All rows are made from the same 7 directions, up to rounding. Whole rows:
[[ -0.5  -4.4 -18.2   1.2  10.8  16.7  17.5  10.9   1.0  -9.9 -17.1  13.1
  -53.8 -16.7 -30.9   4.7  -3.0  40.1  35.1  16.0  14.5]
 [  3.4 -32.2   0.7  15.8 -32.6  27.0  25.9  46.9  -5.4 -16.3 -20.5   5.1
  -56.3 -18.3 -10.7   6.5  -7.1  33.8  46.1  29.1  33.0]
 [ -9.0  48.6 -53.9 -15.9  44.2   8.5 -22.7 -23.1  11.0  -4.6  14.8  41.8
   10.5  -6.3 -13.1  -2.8 -15.6   0.9 -20.0 -23.8  -1.5]
 [ -7.3  -5.3 -43.6 -25.5  46.2   0.2  -2.0   8.0 -10.5  -4.8  -5.2  29.0
  -68.5 -40.3 -60.0   5.7 -34.1  28.9 -19.2 -40.1 -13.0]
 [-16.7  27.9 -39.9   6.2  68.5  -6.6 -18.1  -7.9 -10.2  -1.4 -21.9   5.4
  -19.4  -8.7 -44.0  32.5  16.2  21.9  -1.6 -17.7 -26.2]
 [  1.8  45.0  -2.9   3.1  17.6  -5.6 -12.4 -37.6   7.1  12.9  19.0   4.4
   65.7  37.4  27.2  -3.2  33.5 -14.0 -12.6   5.4  -4.5]
 [ 23.3  -5.8 -34.1  34.3 -37.7  28.2 -21.7  40.9 -12.7 -52.4 -16.0  16.3
   -3.2  -4.7  12.0   7.4 -41.3 -28.1   3.6 -16.9  18.5]
 [  2.8   3.4  13.6   4.3  38.8 -31.3  -5.3  -9.2 -36.4  30.2   6.9 -19.7
   32.0  30.7  -8.6  24.1  51.6   0.7 -45.3 -28.6 -36.8]
 [ 22.5 -36.8  35.2 -23.3   3.5 -11.5  54.4 -12.2 -19.1  28.4   6.7  -8.7
  -54.5   8.5 -33.6 -15.9  29.2  56.5   8.7  11.6   0.5]
 [ -8.0  27.2 -20.9  -9.2  46.4 -14.2 -17.2 -19.2  -9.0  13.9  10.0   9.7
   20.0   7.2 -13.4  10.8  14.1  -1.6 -34.2 -28.2 -23.1]]

The start of a row, then its end:
[ 29.8   1.8 -12.7  50.1 -37.0  21.4 -14.0  26.4 -17.0 -42.9 -20.6  -4.4
  23.0  25.0  24.7  14.1  -0.3] | [-23.5  17.6   5.0  14.5]
[  8.5  20.7  -8.3  16.0  12.6  -9.0 -25.4 -33.1  11.6 -25.4 -20.7 -19.9
  21.0   8.4   0.3   2.5  -9.9] | [-30.4   7.4  -4.8 -23.5]
[  5.7 -28.1  -7.9 -15.7   2.8   2.3  16.2  25.6 -20.6   4.7   5.2  16.4
 -48.9 -19.5 -29.2  -0.7 -14.8] | [ 25.1 -16.7 -22.5   3.3]
[ 44.6  32.2 -12.0  14.4  13.3  -8.6 -13.0 -53.6  -9.2 -22.1   1.4  -4.1
  41.2  45.7   4.9 -11.5  10.2] | [-22.8 -15.1 -18.5 -20.1]
[ -7.2  34.7 -29.9  22.8  40.5  -2.3 -25.0   5.7 -22.0   2.6  -3.7   7.4
  36.0  21.5  -1.9  34.2  35.4] | [ -1.8 -20.5 -17.8 -14.6]
[ 14.0 -15.6  50.8  29.3 -41.1  -6.2  10.8 -12.4   9.8  -8.3 -21.6 -49.6
  25.0  26.7  31.1  -2.6  24.8] | [-16.8  42.1  44.4   0.2]
[-34.5  36.6 -13.9  11.3  27.4  -0.5 -26.0  -5.0  17.7   6.2  -7.9  -3.0
  35.6  -1.0  12.3  21.9  18.3] | [-10.6  10.0  14.0  -6.1]
[-59.1   8.6  -9.1  11.7  13.2  13.8  -8.2  57.0   3.2  26.0  -4.9   9.2
   5.8 -21.9  10.2  40.9  30.3] | [20.6 16.3 26.0 19.1]
[ 14.1 -35.1  23.7   6.4  -9.2  -8.7  22.7  36.8 -46.3  24.1  10.1  -6.8
  -6.4  18.8  -3.9  15.5  37.4] | [ 21.3 -28.0 -14.5  -1.2]
[ 46.1 -29.1 -10.3  11.3 -24.5   5.8   7.0  32.6 -49.2 -17.1  10.5  15.8
 -11.6  17.2  -5.7  -0.6 -10.4] | [ -2.9 -41.0 -44.0   3.6]
[ 11.9  17.6 -25.8 -10.7  15.4  -4.5 -21.7 -32.2  11.5 -22.9  -0.2   9.2
   0.9  -8.0 -11.6 -15.0 -39.3] | [-25.1 -17.1 -28.9 -16.9]
[-29.1   1.0  35.0  12.0  -3.0  -4.5  10.8   5.9  12.1  26.7  -8.7 -27.5
  20.3   8.8  19.9  16.5  47.5] | [13.1 34.1 47.7  5.8]
[ 23.8   6.5  29.1  31.0 -16.0  -8.6   2.9 -10.1 -19.4   5.1   0.7 -26.6
  56.8  53.3  32.7   8.6  52.1] | [-13.3  -0.9  14.2  -5.0]
[ 11.5   6.1 -20.6  -4.7  -8.3  29.2  25.5   4.5   7.0  -9.6   3.5  33.0
 -36.5  -3.5 -10.7 -14.2  -4.8] | [39.9 34.1 23.5 35.9]
[ -6.4  15.9 -31.1  42.1  12.8   1.8 -44.7  29.9 -19.8 -27.8 -25.3  -7.8
  30.6   3.9   5.8  41.2   0.1] | [-34.8 -14.5 -25.4 -17.9]
[  0.1  35.7 -28.6 -23.3  40.1 -16.1 -28.2 -35.3  -1.3   8.7  27.6  22.1
  37.9   7.1  -2.7  -8.2 -11.7] | [-25.4 -58.8 -48.1 -25.1]
[-51.7  26.9  -6.1 -40.3  44.3 -28.1 -39.3 -51.2  55.4   9.9  -1.5 -12.9
  10.3 -46.7 -10.0 -11.4 -46.6] | [-39.6 -13.5 -13.7 -38.6]
[ -8.2   4.5  -6.8  16.2  27.1  -2.0   1.5  15.9 -20.7   9.7 -12.5  -4.5
  -5.0   8.4 -15.6  29.5  37.0] | [23.6  4.0  2.2 -7.0]
[ -9.7 -57.0  48.0 -16.2 -24.2  -8.3  40.5  35.8 -14.6  34.2   5.0 -17.2
 -43.5 -15.2  -9.1  -0.4  16.7] | [33.9  4.6 15.7  9.1]
[ 24.5  40.5 -26.9  11.9  23.8  19.6  16.8 -36.0   4.0 -12.8  -6.0  20.7
  -5.2  30.7 -13.4  -5.3  30.8] | [39.7 40.4 28.4 16.8]
[-20.9  14.7  32.1  20.4  22.4 -13.0  11.4  -6.1  -5.5  35.8  -8.8 -31.2
  35.1  32.7  12.4  29.0  81.7] | [24.1 24.5 41.8 -7.0]
[ 13.7 -35.3  19.7  16.7 -15.2   0.4  22.2  29.1 -26.3  -0.3 -16.2 -17.3
 -31.4   5.0 -12.9  13.6  19.6] | [23.1 14.0  8.0  2.7]
[-26.3 -13.6   3.7  -4.3 -35.6  14.8  -4.1  54.4   0.0  15.3  23.4  19.9
  18.3 -16.5  34.5   3.8 -10.6] | [-12.0 -18.0   0.7  28.8]
[ 24.0 -21.8  23.7 -37.1 -23.0   2.0  40.2 -44.4  30.6  -4.2   6.1   0.6
 -54.0 -14.0 -17.4 -52.9 -34.1] | [23.0 33.1 23.7 13.5]
[-44.0   6.4 -13.2  -9.6 -11.9  27.3   8.4  73.5 -11.4  44.5  42.9  51.2
  23.0  -8.3  32.8  18.0  28.9] | [ 27.6 -21.9  10.1  49.1]
[-20.2  36.9 -35.0   7.5  44.7   2.4 -23.7 -19.5  17.7 -13.7 -22.4   3.5
  -3.7 -12.3 -20.5  17.1  -2.5] | [  2.5  20.1   3.5 -13.3]
[-37.2  -4.8 -12.2 -31.8  30.1   8.9  23.9  19.4   9.0  31.0   7.3  27.1
 -57.0 -37.5 -34.0   4.5   4.5] | [56.8 14.6 14.1 16.8]
[ 44.4  -3.2 -23.3  10.6   2.6   0.6  -6.5 -18.3 -16.6 -40.0 -15.2   1.8
 -22.5   8.0 -24.9  -8.5 -28.9] | [-10.2  -7.8 -31.5 -15.0]
[-51.8  17.3 -21.5  27.9  11.0   9.0 -41.4  31.3  25.2 -18.5 -36.6 -13.7
   8.7 -34.6   7.6  38.2 -14.2] | [-24.5  31.4  17.4  -3.7]
[-33.1 -13.0  35.0  31.3 -18.1 -24.1 -43.6   4.5  25.2 -18.0 -42.9 -69.0
  36.2 -18.1  27.3  24.8 -16.3] | [-68.6  17.8  12.6 -35.6]
[ 36.3  11.9 -18.7  -9.9 -12.4  23.3  26.4 -15.0  -3.6  -8.5  22.1  39.1
 -12.9  19.8  -1.5 -28.9  -2.2] | [28.4  7.2  5.3 31.3]
[-27.4   7.5  52.4 -42.8   9.0 -27.7  17.4 -64.2  48.6  43.7  17.9 -27.6
  18.8  -3.2  13.2 -32.8  13.7] | [  0.2  14.9  37.5 -12.1]
[ 16.2   1.1 -28.5  28.1 -44.1  35.6 -10.2  43.2  -6.6 -37.1  -1.6  27.2
   7.0   1.5  25.5   1.9 -26.0] | [-15.2  10.1   0.7  35.8]
[-22.3   4.4  11.8  22.7 -37.9  19.4  -5.9  25.6  23.9  -7.2  -9.3  -7.8
  25.5  -3.3  40.5   7.0   3.3] | [-14.1  40.0  44.0  28.1]
[-12.1   4.2  16.2  28.7 -30.2   7.4 -14.5   1.7  27.7 -21.7 -26.4 -29.2
  23.4  -1.1  30.7   5.9  -4.7] | [-28.5  45.2  38.9   6.9]
[-42.4 -14.7   5.7 -25.0 -16.8  -0.6 -16.6  11.6  41.9  -1.3  -2.3  -3.5
 -17.7 -56.2   6.9 -11.9 -58.5] | [-27.5   6.7   4.2   2.3]
[-61.5  24.9  -6.5  13.4  23.1   7.1 -18.4  17.8  31.0  11.6 -22.9  -9.9
   9.7 -24.7   7.6  32.9  19.7] | [ 6.7 42.7 41.8  5.4]
[-11.0  39.9 -18.3   4.0  43.8  -3.7  -9.1 -21.1  -1.5  14.4   3.2   8.1
  27.3  19.2  -4.4  15.7  37.8] | [13.2 -3.0  2.9 -8.9]
[-33.0 -13.1  21.6  20.0 -17.5 -16.5 -38.2  27.0   7.8  -3.1 -17.3 -39.0
  39.2 -16.2  29.9  24.6 -12.3] | [-56.9 -12.2  -5.8 -21.8]
[ 26.3   0.5  29.4  20.3  40.7 -24.3  29.3 -42.0 -25.4  14.3 -27.9 -43.4
 -12.0  45.1 -33.7  17.9  77.0] | [ 44.1  29.1  23.3 -30.5]
[ 25.6   8.0  19.7  16.8 -38.7  11.7  13.1 -12.1   4.2  -6.1   9.5  -3.5
  37.8  37.4  38.5 -16.3  20.6] | [-7.2 19.9 29.9 22.8]
[-15.3  14.4  24.2  12.7   5.9 -19.6 -17.8 -12.4   2.4  17.6   1.0 -29.0
  59.1  22.1  28.7  14.3  33.3] | [-28.1 -11.5   6.7 -19.3]
[-50.3  30.6 -30.6   5.1  29.4  19.3 -11.8  23.2  21.6   8.2 -11.0  19.7
  -6.3 -25.4  -4.3  26.9  11.9] | [23.7 32.6 28.4 17.7]
[ 26.7  25.9 -44.2  10.3  31.2  25.1  20.3  -9.8 -14.6 -17.0  -9.4  34.6
 -39.1  16.0 -36.7   4.1  20.4] | [55.9 30.0  9.0 18.2]
[  9.0  15.9   2.9   6.7  21.0 -19.2 -19.4 -56.4  22.7 -24.8 -29.4 -34.6
   4.4   2.0 -13.5  -5.8 -15.0] | [-26.6  19.0   1.2 -35.4]
[  2.2  35.0 -33.8 -42.5  17.2  16.0  12.4 -16.3   4.1  26.0  56.8  67.2
  13.0   6.8   4.4 -29.9  -2.6] | [ 24.7 -36.5 -16.7  28.4]
[ 27.8 -36.7  10.5 -22.0  -4.5 -15.1  16.4   3.6 -29.9   7.3  15.8   2.9
 -30.1  -2.0 -22.9 -14.6 -16.1] | [  5.0 -43.9 -41.8 -13.9]
[-10.5  -5.0 -16.4 -33.3  35.9 -12.1  -2.6 -28.5  19.7  -6.2 -11.8   2.2
 -58.1 -42.4 -48.8 -12.9 -44.4] | [  9.6   0.6 -19.5 -23.0]
[ 15.2 -11.1 -24.1 -11.1 -36.4  21.1  -7.9   8.6  17.5 -38.0   3.4  26.0
 -27.4 -29.7   2.1 -28.9 -74.2] | [-22.9   0.6 -16.1  19.7]
[ 30.8  16.5 -13.3 -26.5  -1.0  14.6  28.6 -35.7   6.9   2.0  29.0  37.8
 -13.2  15.9  -6.3 -38.8  -4.6] | [29.5  2.6  4.6 23.9]
